There are 3 ways to turn a row about zero (a turn may also mirror it). The second row of each pair is the first, turned, with some noise. The first 27 pairs use one turn. New pairs use 2 turns, one after the other, and a turn may come again.
Some pairs, each with its turns in order after it:
[ 44  31   4 -17  44 -41  32  -1]
[-20  45  -6  -3 -43  59   5  -5] | Tozov

[-18 -19 -39  15 -38 -36  29 -10]
[ 21  -1 -62  -5  27 -17 -21 -11] | fusu

[-30  21   6 -49  35 -26   6  39]
[ -7  12  25 -32 -14  13 -67 -20] | Kori

[ 16 -34  35  49  -3  48 -30   4]
[-16   9  -2  57  44  35  41   4] | Kori

[-22  36  16  13 -20  -2  25 -34]
[ 22 -13 -24   2 -16 -23  46 -14] | fusu

[  6 -38 -42 -44  30  36  22  35]
[-17 -12   8 -49 -22  29 -69  17] | fusu

[ 13  24  29   2 -42   3  27 -19]
[-12  -4 -24   6 -19 -16  38 -39] | fusu

[ 50   8  43 -16 -43 -44 -43  45]
[-48  24   3 -84 -25 -33   0  21] | Tozov

[-33  34  50 -15 -23 -28  13  15]
[-57   6  51 -12  23   8   9  15] | Tozov

[21  0 -8 20 21 -7 35 28]
[ 29  37 -12   7  18 -22 -19  -7] | Kori

[-28  38 -26  32 -36 -28  34  12]
[ 36  33 -28 -43 -31   7   7  37] | Kori

[ 50 -39   2 -49  43  43  -6 -50]
[-33 -44  39  46  17 -57  10 -47] | Kori

[ 35   0 -32  -2 -49  -5 -42 -20]
[ -4 -50  -9   6  10 -15  13  58] | Kori

[ 22 -16   2 -20  18  48  -6   8]
[ 20  16 -37 -17  27   0 -16 -26] | Tozov

[  5  -8 -22   0  42  35  -4  29]
[ 52  34  -8   1  16   2  -6 -17] | Tozov

[-31 -39 -40  16 -34 -16  -7  13]
[  6 -23 -43   9  42   4 -37  12] | fusu

[-46   8  26 -49 -18 -20  47  27]
[ 34   5  26 -17 -64  28 -38 -25] | Kori

[-44  36  -2 -37  30 -28  25 -27]
[ 40  -3   7 -58  -3 -41  28  16] | fusu

[-36 -11  39  -5   4   6  48 -40]
[ 12   5  -2  -1 -42  13  35 -61] | Kori

[ 43 -14 -34 -21  32 -31 -17  35]
[ 20  66 -23 -11 -46 -12  -5   1] | Tozov

[  9  14 -38  29  14  33  34   3]
[ 55  -5  -7  17   5  36 -12  19] | Tozov

[-12  49  14  19  23 -27 -38 -13]
[ 18  23  21  17  17 -12  55  34] | fusu

[ 35 -48 -50 -39 -39  40 -11 -14]
[-58 -19 -27  10 -30 -20 -72  12] | fusu

[ 24  -6  41  15  -5 -29  46   6]
[-27   2 -11 -18  -1  38  46  31] | Tozov

[-22 -49  37  17 -41  -7  36  49]
[ -4 -37 -11  -8  46  35 -13 -68] | fusu

[-15   8  41  38  49  24  42  37]
[35 22 28 -9 44 48 54 -6] | Tozov

[ 35  27 -29 -42 -31   3   0  43]
[ 26 -11  42   1  -4 -25 -38  53] | Kori

New pairs. What belongs after each?
[  8  -6  31  27  36  -2 -43 -44]
[ 12  34   8  36  16  25  38 -46] | fusu fusu

[ -9  28   5 -49 -21  -9 -12  27]
[-50 -22  36  17  14   4   0 -13] | Kori fusu

[ -8 -25 -48  24 -40  21  49  17]
[ 52  21 -20 -22   9   2  -3  66] | Kori Kori

[-22   3  15 -15 -45 -35  36  25]
[-33 -11  -4 -12 -30 -50  -7 -36] | fusu Kori

[-24  37 -21 -49  -5  -9 -46  18]
[-27  25  12 -18  45 -56  -3 -21] | Kori Tozov

[ -8   3  47  -1 -34   6 -35  -8]
[-38  18  -5  39  11 -20  22 -19] | Tozov Tozov

[ -1 -14  -9   2 -18  30  37  46]
[ 31  57   4 -16 -13  16  -9  -9] | Tozov Tozov

[ 37 -10  39 -17 -49  20 -37  42]
[-43  34 -15 -12 -45  40  32 -38] | fusu Kori

[ 28 -48 -14  40  -1  24 -29  20]
[ 65   8  36  14 -10  10  24   8] | Kori Tozov

[ 21  22   3 -18  17 -14 -17 -32]
[ 37   0  -7 -30  -4  18 -13   1] | fusu Kori

[-27 -42 -25 -12  -2  -7 -43  43]
[  8  63  -9 -11  36 -22  32  -6] | Tozov fusu

[ 49  -6 -48  32  38   5  25 -22]
[ 37 -29 -45 -30  -7   1 -42  40] | Tozov Tozov

[-38  40  15  18 -48 -26   3 -36]
[ 10  18 -29  44 -34  28  27  44] | fusu Tozov

[ 30  19  22  17   9  12 -34 -32]
[ -2  21  -1  11 -10 -18 -16 -58] | Kori Kori

[  3 -18 -31 -32 -17  23  41  -7]
[ 40 -22 -34  -6   2  29   7  24] | Kori Kori

[ 18 -22  27  15  27  40 -19 -21]
[-11 -23  -5   6 -15 -57  15 -20] | Tozov Kori

[ 31  22  41  22 -28 -36  44 -15]
[ 37  20 -44  -4 -44 -45  19  -1] | fusu fusu

[ 48  -3 -17 -23   5  30 -28 -26]
[-14 -15  54 -15   7 -38   3  23] | fusu Tozov

[ 10 -17   3  40   4  46  50 -39]
[ 64   7 -63  10  11   5  10   3] | Tozov Tozov

[-22 -13  17  44 -27  10 -11 -20]
[  0  14 -43  27  18 -20  22  -5] | fusu Kori

[ -9 -21  -7   5  26  22 -41 -20]
[ 10 -10  27  45  22  -7  22  -5] | Kori Tozov

[ 25 -40 -50 -23  29  16 -38  -8]
[-22  -4   7 -11  29  64 -27  41] | fusu Kori

[  0  30 -33  37  50  -7  43  -2]
[  1  45 -14 -43  -1 -38  38  33] | Kori fusu

[ 37 -47  45  28 -46  22 -20  50]
[ 91 -11  -9 -46   6  24  35  -6] | Kori Tozov

[ 44 -12  30  36  36  19 -21 -12]
[ 26   7   6  39 -10  47  36 -31] | Kori Tozov

[-42 -50 -13 -19 -23  49  48  35]
[-33 -43  23  25  -4 -33 -78  21] | fusu fusu

[-24 -26   2  32 -33  -5 -15  25]
[ 50   1 -16  18  -4  -1  21 -29] | fusu Tozov

[ 22 -47  45 -29  40 -12   7   4]
[  4  -7  17  61  -1  45 -31  14] | Tozov Tozov

[ -6 -27 -17  -6 -22  11  11  27]
[  8  10 -14   1  15  22  10  38] | Kori Kori

[  4 -40  -2 -26 -46   3  -2 -43]
[  9 -26 -31   8   9 -24  37  50] | Kori Tozov

[-26 -11  47  40  35  16  24  42]
[  5  -6  39  47  22 -16  51 -33] | fusu Kori

